The same things were measured in two ways. Each way mixes the same 12 hidden numbers, adds some noise and spreads widely along 7 directions of its own, which tell nothing about the thing.
Some things both ways: the first way, then the second way.
[-48   3  42 -27   0  12 -48 -32  21  -7  40   1   1 -51  23   0 -83  30
 -78  28 -15]
[ 42  53  21  -9 -52   5 -47 -30  14 -15  18  -8 -21  14  47 -11  -3  24
 -29 -30 -10  15 -14  13  17  53 -28 -28]

[ 46 -34  12 -45 -47  -6 -15 -40   2  14  32  -1  29 -45 -24  21  -8  12
 -16 -10 -20]
[-34  35  34  44 -24  10   9  32 -23   7  -2 -16 -19  21   1  33   5   7
  -5 -53   9 -15  -5   4   7  -8  -6  21]

[ 38 -10  -6  -4 -15   4   9 -17   4 -26  13 -15  12   4  -1  27  17  17
 -30  21   0]
[  55   45  -42  -19   20  -32  -11 -103  -22  -15   22  -24   12  -39
   -3   78  -32  -72   25    6  -10  -94   -5  116  -25    5    9    2]

[  3 -18  52 -25  -1 -22 -63 -26  -5  25  30  -3  16 -19  18  12  -4   8
 -43   1 -44]
[-32  15  27  10 -21   2  25  35  11   5  -7  -2  -4  11  10  16  -4 -10
  -1 -24   2  18  27   0 -12   9  -4   2]

[ -3  -6 -67   4  49 -13  72 -27   3 -34  32  36 -46 -11  12  16 -27  23
  22  -9  26]
[  2  -5 -11  28  54  41  45 -74   0  44 -53   3   7  35 -34 -56  -2   0
  57 -14  51  26  -5 -64  -8 -31 -33  12]

[ 24 -14  44  11  39  14 -54 -16  12  23  36  58  17   2  38  33 -24  60
 -27  21 -25]
[-36 -44  31 -57  29  11 -31   3   4 -31  59 -43   3 -31  19  39   7  55
 -36  -4  19  14 -57   1 -21 -17  -2 -28]

[ 12 -29   9 -24  45 -32 -33 -13 -44 -46  55 111  -5  -5  -4  16 -62  32
 -11 -47   5]
[-13 -41   9  23  12  34 -12  -8 -25  22  50 -11 -37  15  -9  52 -12 -27
  -2 -43  25 -36 -64  35 -10  39 -11  20]

[  9   1  38   0 -11  24   9  -8  12  40 -18 -44  28 -13 -29  15  38 -19
  21  33 -25]
[ 36  60  -3 -24   6 -21 -17 -23   9 -11  -7  -6  -1   0   5 -27   2   2
 -19  -6 -18  -7  25  23 -21  11   8  10]

[ 16 -21 -41   4  -7 -12  30 -24 -25   0   2  12  -4  10 -14  -3  -8 -12
   7 -26   2]
[ -4 -18   7  17  32  17  40 -82  19  22 -38   4  -4  17 -13 -46  -2   9
  11 -14  46  40   2 -39  16   4 -35  18]

[ 26  16 -42 -23 -32 -23  62  11 -20 -16  -4 -12  20 -23 -41 -21  28 -20
  38 -19  32]
[ 26  -1  16  -5  17   9 -66 -15  32  10  27 -20  -8   2  23  19 -13  27
 -19 -35  14   1 -23  61 -31  17   2 -40]

[-11   7 -36  20  16 -11  44 -22 -18 -19  -3   6 -19   6  -3  23  33  -8
  21 -11  -8]
[ 57  21  15  -7  13  12  14 -11  34   8  19 -42   2 -14  59  34   6   1
 -15   4 -33  13  11  72 -24  43  18 -26]

[ 27 -35 -27 -10 -52   6   7 -52 -35 -21  32 -19   3 -19 -15  28 -14 -18
   8  -9 -11]
[  1  -7   6  27  -5  12  -3   2  13  22  11 -13 -21  -7  33   0  18  39
 -14 -41   7   7 -13 -13  -8  30   7   2]

[ 23 -10 -26  33  52   5  32   2 -15 -11  27  10  10  30  14  -4  28  19
  57  -4   9]
[-23 -52  21 -26  44  34  25 -26  10 -21  27 -10  -7   6  43 -33  -6  54
 -41  16  14  73 -41  -8   6  33 -22 -28]

[ 36   5 -16 -18   0  -1  18 -53  33 -47  86  28  24 -39  27  35  -1  27
  19  61  30]
[  3  13  17  -9  33  -9   3 -26 -12  -6  12 -23 -20  -5   3  23   6  -4
   5  -5   6 -20 -38  26  -7 -10 -18   7]

[-21   3  24 -15 -24 -17  17 -17 -14 -20 -39  23 -50  10  -6  33  -8  -7
 -30 -18   6]
[ 23  -4  17  -1 -14  28 -19  15  41  26 -18  -5 -21   5  21 -25  18  47
  -4 -18  -5  42  -7 -21  19  38 -17 -23]

[-54  21  61  29  34  38 -36  66  26  13 -36  69 -27  27   7 -14 -26  28
 -58  21 -32]
[-17 -17  40 -19 -26  12  -3  19  -3 -33  52 -44 -27  -6  27  17  25  26
 -53   8  -9  26   7  46  23  24   9  -4]

[ 25 -14 -11   5 -17  18  -1 -12 -25   1  -3 -26  41 -31 -27  -6  11  -9
   8  -3  -8]
[-10  30  -1 -27 -31 -25 -19 -24   6 -33  32  16 -16   8   4   1 -30 -26
 -32 -20  -7 -22   6  15 -14   2  -9  -3]

[-31  28 -12  22  23   9  -1  21 -12  -3   4  32   1   1  16 -11 -28  32
  -3  -5  -5]
[-25 -12  31 -17 -14  15 -68 -21  17  -4  38   8 -37  21  29  13 -27  46
 -29 -58  25 -10 -99 -46  11  34 -55 -30]

[  4 -19   9 -29  -5 -32   8   6  -6   1  20  23 -13  -3 -13 -10  -7 -13
   6  -9  -2]
[  1   3 -11  19  49  12   8 -35 -18  12  -1 -20   2   4  -8   4  -9 -12
  17 -24  26 -14 -13  23 -38 -10   7  10]

[-45  23  21 -16   4 -19  24  17  35   5 -19 -72  -8  13   1 -25  27 -27
 -56  23  -5]
[-21  76 -11  -6  -1 -47  36 -32  -6  -2 -70  37  18  14 -21 -22 -16  -9
  26  11 -12 -18  52  12  -1   1 -15  16]

[-31  14   9   7  41  19 -26  45  24  23  -1 -19 -19  53  -2  -5   0  14
 -26 -15 -27]
[ -7  10  -5  21  31   6   9  11  -5  15  -7 -10   1   2  -3  -7   0  12
   6 -13   4  -4  21  45 -33 -10  27  -5]

[ 31 -26 -37  24  43  -7  34 -53  -8   5 -28  -5  21   8 -22  15  28 -13
  23 -18  27]
[-44  15  -8 -69  29 -37  34 -18  -7 -41  -8  24   9   0 -37  -4 -26 -15
  -8  23  -6 -14  -1 -23 -19 -41 -13  21]

[ 21   8   1  29  -7  24  31   8  26  31 -59 -20  -1  22  -3   6  59  -5
  18   9  15]
[-24 -15   9 -17   1   5  47   2 -27 -32  13  -2  -6 -18 -15   7   7   2
 -11  19   1  15 -16  10  21 -23 -19  11]

[ 15  -6  72 -34 -32   8 -11  41   3  11  -1  12  20 -10 -19  -6  21  36
  17 -15 -28]
[ 34   3 -29  -1  12  20  22 -69 -21 -25  19  -5  13 -48 -20  -1 -26 -25
 -29   4   7 -31 -15  36  16  -7  -5   4]

[ 18   7 -53 -10   2   0  51 -17   5 -51  23  42 -11 -21 -13  12 -17  21
 -14   3  24]
[  4   7  14  11  -8   2  -2 -21   1   5  10 -22 -13  -3 -15  35   1 -19
   0 -18  14 -24   7  49  -1 -11  -2   7]

[ 33 -25 -56  -4 -44  23 -12 -12  -4 -62  44  14 -46   3  -5  52 -37  13
 -33  27   2]
[-10 -26   0   5   3   9  -4   7 -11 -25  68 -42 -18 -29  11  49   1 -17
 -31 -30  16 -17 -16  40 -28 -26  24   3]

[-38   9  80   6   4  -5 -52  37  16  23  -3  41   6  12  31 -34  -5   4
   1  20  -8]
[ -3  14 -40   0  39 -18  -4  -3  -5   4  -2 -13 -10  -9  12  -1   5  16
  23 -14  -5 -27   1  -2 -48 -28  31  -4]

[-31  -5 -63   9   5 -10  37 -29 -21  -8 -20 -37 -40   6 -19  12 -28 -30
 -11 -22  15]
[ 15  24  -3  -2 -15  -3 -26  18   8  -2  18   8  -3  -5  27   9 -13  26
 -26 -48 -11  11 -20  14 -31  27   9 -11]

[ -2  22 -56  -1  57  17  73 -27  20 -60  28  24 -16  -9 -13  15 -16  33
  16   9  32]
[ 61  16  -7 -16   8  27 -21 -88 -16 -19  21  11 -19 -10 -18   0 -39 -54
 -16  -2   9 -30 -64  38  34  44 -60  -3]

[  0 -18  22  -7 -10   9 -14 -12 -10  44 -12 -40  17 -22 -24   2  12 -17
   5 -39 -16]
[-17  22  -7 -37   8 -22  12  -8  -9 -30  19  27  21 -15 -18 -34  -9   6
 -23   7  -2  -3  12  10 -46 -39  12   0]

[  2 -25  41 -17  23 -38 -45  -3 -14   8  24  63  10  23  23 -22 -41  20
 -26 -32   8]
[ 38   8 -31 -13  52  -7  13 -89   9 -13  -8 -20  20 -20  13  -7 -13   2
   4  20  10  12  24  74 -22  -2  14 -17]

[ -6  -2  59   4  29 -10 -75   5   1  26   8  41  18  23  40 -27 -28  21
 -12 -10  10]
[ -3 -18 -27 -12  21  -3 -24 -17  -2 -12  18   4 -11  -9  10  -2  -9  10
   2 -11  12  10 -20  24 -30   0   0 -22]

[-28  46   8  18  -7   0  65  56  22 -15 -28  14   4 -36   2 -41  17  -6
  25  61  43]
[ 28 -19   7 -42  22   6  15 -62  27  -8  12 -24   6  -4   2 -36  26  38
 -16  28   8  56  22  16  -9 -16   3  -1]

Other things, the second way, with their names:
<145>: [ -6 -11  14  -4 -20  29  33   9  -9   1  22   8 -10  11   1  12   2 -15
  -2   7 -11  18 -10  30   2  29 -14  -5]
<190>: [-31  25  -8  12   0   3  -1  14 -25 -17  -9   0 -15  27 -20 -10 -13   0
  -5 -26  13  -2  13  -1  -6 -24   4  13]
<445>: [ 79  43  -4 -18  -9  10   8 -42  23 -31   0 -25 -13  18  15 -36  -1 -12
 -35  12 -21  60  50  57  16  -4   4  -5]
<505>: [-10  13 -28  26   1  -1  21  91  38  35 -22 -36  -6   0  47  12  20  47
   6 -19 -47   6  84  18 -50  -1  94 -16]
<532>: [ 22   5  11  21   1   8  22  16  13  19  -9  -3   1 -21   4   1  17  24
 -12 -23  -2  20   2  21  -4  11   2  11]
<338>: [ 14  15  -7   3 -18   3  21 -33   5 -11  -7  23 -14 -16  -7 -57  -2  -6
 -20  -7   4   8   7 -33  17   0 -25   8]
<310>: [-11  25  -9 -32   8 -26 -59  21  24 -21  45 -26 -18  -4  15  38 -25  -2
 -16 -40  -7 -54  -9   9 -66 -63  27 -34]
<154>: [ 52 -15   6  12 -23  34  31 -16   7   1  35 -29 -20 -11  14  23  13 -28
 -24  -7 -10  34   7  62  18  36   2  11]
<9>: [-11  27  -5  -9  14  -6  32  -8 -20 -11   2   4  19  -9   2   8  -5   6
   8   5  -7  -4   3  24 -34 -24   6  -6]
<370>: [  39  -54   17  -76   41   11   39 -111   22  -47   42   14    2  -29
  -17  -43  -15  -23  -55   57   18   54  -39   20   25    4  -59    2]
<298>: [  1 -13   7 -66  37   3 -28 -54  10 -22  35 -19  13 -10  15  12 -17  13
 -19   2  16  15 -36  16 -27  19 -12 -20]
<249>: [ 17  -5   9  29 -26  22  12  66 -10  11  20 -27  -2 -44  12  55  21  12
 -16 -37 -13  12  -1  54  -6  21  25   7]
<491>: [  7  -9 -16  -7  28   1  18  -6  11  13  -5  20  -1 -17 -22 -48  10  10
   6   1   2  -9  -4 -28 -37 -39   2  -1]
<20>: [ 14  25   3 -50  24  -6 -18 -41  16 -22   1  -6   3   0  18  11 -25  14
 -10   0 -10   1 -38   1  -5  -1 -27 -30]
<373>: [-51  -5 -22  49  -8 -11   6  12 -15  18  -9   9 -17 -20 -23   3   3  23
  10 -62  33 -44  -4 -44 -21 -48  13  18]
<203>: [ -5  -4  20 -36  -4 -12 -32 -10   6 -39  38  -5 -12 -15  -6  19 -14  11
 -39 -20  10  -2 -37  22  -2 -22 -22 -15]
<429>: [  3  43   5 -47  23 -47 -28 -12 -10 -36  27  11 -21  15   4  13 -25 -11
 -33 -22 -16 -28 -41  23 -28   1 -11  20]
<385>: [  8 -38   6 -28  13   7   8   8  -4  -8  47 -12  11 -48   3  35  14  35
 -29 -19   5  20 -48  28 -25  -2  11   2]
<469>: [ -6 -24   8   4   3  36  26  44 -21   8  36 -23  16 -12  24  19  31  55
  -9 -20   2  49 -13  24 -45   5  38  -9]
<139>: [ -9  30  10 -11  17  -6  13 -40  -6 -21 -19   1  -8   5 -31 -12 -18 -17
  -1   2  15 -13 -10 -10  18 -35 -40  10]
<182>: [-83  -5  19  -3  21 -13 -15  57  20   8 -23  -6 -34  42  11 -17  12  37
  25 -31  19  17   4 -80 -33 -36  -3  -9]
<244>: [-20 -16  27  24  -2  31  37  45   4  48 -21 -13  -8  25 -33 -23  46  20
  17  -7   5  31  42  -6 -10   4  20  30]
<140>: [-24  58  -6 -36  -4 -36   1 -20 -42 -38  16  26  14   6 -13  11 -30 -13
 -11 -13  -5 -29 -18  20 -33 -10  -8  12]
<63>: [-65  -9  -3   2  22  13   4 -17 -20   2 -18  11 -18  45  -1 -17 -11  42
  25 -20  28  14 -35 -58  -1  -7 -28  -8]
<592>: [-23 -28  39   8  -2  21  28  39  28  40   4 -45   1 -28   8  39  39  33
  -1 -18   1   6  19  -3 -11   2  25  10]
<142>: [ 18 -32  -5 -23  36   8  19 -49   8   4  39 -13   3 -43   6   8   2 -14
 -11  16   7 -21 -26  22 -30  13   1  -5]
<440>: [-25  -4  -6 -21  23 -19 -12  -1   1 -15  -8  -4  -3  -6 -14  -3  -8  30
 -29 -34  16  16  -5 -10 -11  -7   9  26]
<520>: [-12  15  49   3 -20  -2  52  -8  -3 -27  22 -13 -14   8   9  12   3 -19
 -48  -6  -1  26  16  27  23   9 -17  31]
<366>: [ -2   6  10   2 -37  20  -8  31  11  25   7  -4 -22  11  -4  27  11  -5
  26 -23  -9 -11  -4  -6 -14   8  -7  -9]
<527>: [-32 -20   0   4  18   1  15  48  20  39 -22 -14   5 -17 -10  -5  43  61
  22  -7   0  11  27  -9 -32 -20  33   1]
<118>: [-14  42 -35 -21  -5 -16 -21  37  47  -9 -27   4   8  12  11 -37 -22  32
   2 -17 -26   5  65 -30 -53 -57  43 -49]
<503>: [ 39  50 -28 -21  29 -24  20 -70  11  -2 -34  29  22   8 -25 -49 -10 -20
  41  20   8   8  29  17 -46 -61 -19 -13]
<408>: [-24  66  28  74  -2  -7  -4  37 -37  44 -33   0 -42  53  11 -17  35  34
  38 -59  12 -23  -8 -15 -18   3 -12  27]
<285>: [ 55  22  -4  16 -47  22  56  -2  12 -19  19 -37   0 -25  36 -10  25 -11
 -38  15 -31  47  78  62   9  17  37  -1]
<581>: [ 18  18  -9  11  14 -11  31 -11 -19   4  15 -14  11 -34  -8   4  26   8
 -13 -22   1 -13   8  29 -32 -11  29  36]
<280>: [-24 -37  -6  -5   8  35  47 -49   5  -2 -15 -21   2   3 -30 -12  -5 -22
   4  23  23  29  41  -5  30  10  -4  15]
<98>: [  4  11 -34   2   6 -12 -28  -7  11  30 -14  10  17 -12  -7   8  -2  28
  28 -40  11 -10  15  22 -58  -5  30 -10]
<335>: [ -1  16  13 -18  32 -21  15 -29   8   0  11 -25 -10   2   9  14  10   3
  -4   1  -7 -20   0  28 -23 -13   6  16]
<15>: [-40 -29  13 -30  19  -1  -1  16  28   3  -1   9 -12  11   2 -37  10  73
 -25 -20  13  37 -20 -59 -11 -28  -9 -10]
<200>: [-22   0   7  18 -14  14  79  32 -24 -12 -11   7 -14  20 -15 -35  29   5
  -4   8  -5  60  37  -6   8 -25   1  31]
<10>: [ 61  41 -32   4 -27   5  17 -97 -24 -27  10  10   4   0 -25  10 -34 -70
  -4 -16  15  -3   5  57  20  14 -24  24]
<158>: [-15  45  -2  -7 -54 -14  11  -7  21 -24 -40  33 -18  30   2 -29 -31  -9
 -14 -13 -13  28  42 -21  42  30 -32  -6]
<321>: [ 22 -21  23  -6 -25  15  24   4  49   6   8 -17 -32  12  45 -24  31  32
 -29   5 -17  74  24  -1  24  40  -7  -9]
<233>: [  1  -6 -19 -31   2  -1  16 -40  -2  -3   7  39  -2 -19 -24  -9 -26 -25
  -1  -6   4 -26 -39 -36  -6  16 -34  12]
<519>: [ 26 -20 -24   8   1  43  12 -39  -6  13   7  -8 -11 -11   8  24 -17 -13
  14 -11   4  -8 -37   7  19  33 -18 -17]
<5>: [ 16 -21  -8  15  13  18 -19 -45  31  36  -5 -18 -21  16   0   4   3   2
  26 -17  28   4   7  20 -12   0  -7 -16]
<278>: [ 13  -1  -9  14  -7   6  -4  -8  -4  17  23 -25 -23  -7  -3  37  11 -26
  14 -21   4 -38   8  38 -20  -1  16   6]
<570>: [  7 -15  17 -28   4  13  -3 -32  16 -18  33 -38  -3 -35  18  31  -3  27
 -38 -15   4  -3 -40 -10  18  -5  -9 -10]
<276>: [ 32 -12 -19 -14 -13   7  -6 -52  -5 -21  53   9  -1 -38  -9   4 -17 -21
 -34 -18  13 -24 -32  20 -13  -5 -11  -3]
<42>: [ 18 -15 -12 -17  26 -12  -4 -26  31  -9  17 -17  -9 -19   8 -20   4  20
 -39 -22   6  16  13  -4 -26  -9  22  16]

Some of these things the first way, each followed by its name:
[ 14  -2   1 -22 -10   6  20  28  35  -9   0 -35  -3  -9 -21 -19   3   3
  -6  36  16]  <190>
[-24  35  31 -24 -59   9  34  31  43  27  17 -35   5 -43  -4 -15  35 -33
  22  55  -5]  <408>
[ 57 -33  27  17  19  14 -28   7  -6  37  -5 -25  19  41  14  16  25  33
   3  -1 -14]  <63>
[-20  26 -14   9  20  20  17  14  47  17 -25   6 -13  16  -7  -1   1  17
 -20   9   4]  <139>
[ 26 -13 -10  -2  -2  16 -15 -19  17   5 -20   8   5   2 -19  23 -27  17
   0  12  31]  <445>
[-46  13  -3  37  55   5  22  11   2  13 -75  16 -21  36  -2 -40  -3  -1
 -27 -19  -1]  <158>
[ 24  -9  15  -4   4   3  23   4   0   0  16 -36  -6 -14  -1  41  26   8
  -1  31  -9]  <140>
[ 15 -27  16  26  21  -9  38   8 -40  43 -50  33 -41  10  -4  31  22   3
  34 -43  -8]  <469>
[ 27  -5   0  13  -3  15  -7  -6 -11  14  10  32  16   0 -15  35  21  14
   9   5 -35]  <520>
[ 61 -31 -32 -22   9  -7  26 -67 -27 -62  54 -18  -4 -31  -4  68   6  28
  -1 -12  19]  <145>
[-25  25  21   1 -23  -4  10  13   3  47 -42 -20   0  10 -12  -5  32 -18
  15 -14 -13]  <532>
[ 13   0  63  23  11  47 -47   4   6  71  15  10  35   6  13  35  14  30
  22  26 -58]  <581>
[ -2 -21  15 -10   1   2 -43 -67  -5  15 -18 -18  -5 -30   4  33 -30  11
 -61 -28  -5]  <366>
[-21  10 -15   8  -7  25   1   1  -9  -1   4  -8   6 -28  -8 -10 -22  12
   3 -13  -2]  <276>
[ 43  -7 -22 -20 -21   1  -8 -50   7 -15  45 -35 -11 -19  24  72   0  27
 -17   3  28]  <503>
[-21  13  15  19  27   9  -5  29  10   1 -37 -18 -20  36  16 -11  10  31
 -20   0  -8]  <519>
[-15  -7  17 -11 -17 -10 -35  -6 -13 -16  28  41  22 -18  -7 -19 -47  -9
   7  25   7]  <42>
[ 23 -14  42  -8 -10   4 -34 -31  -1  40 -14  16 -18  20   9  55   1  18
 -18  -9 -32]  <249>
[-12   8 -30  26   7 -10  42  -8 -21   4 -39  31 -34   9  -2  20  -2 -10
  18 -16  28]  <385>
[-36  25  38  16   5   4   2  33   7  14 -38  55   7 -18   0 -44   9  -1
  -1   2  -6]  <278>
[-15  -8 -10 -20 -18 -11  10 -46   0 -14  15  -6  -6 -39 -12  16 -11 -11
 -40   3 -23]  <592>
[-65  12  -2  57  40  45   6  11  23  62 -80   2  -8   4  -9 -49 -11  -8
  -5 -17 -23]  <285>
[ 45 -16  -5  10 -38  10  10 -11 -25   0 -45   5 -13  14 -25  46  28  -3
  14  -3   3]  <154>
[ -9  16  19 -17 -27 -26  -5  17  10 -11   1  -8  20 -11 -21  -2  16 -35
  17  47  31]  <429>
[ 14 -14  47  29 -32   7 -44 -18 -39  37 -63  28  19  20  -4  15  24 -14
  11 -26 -13]  <321>
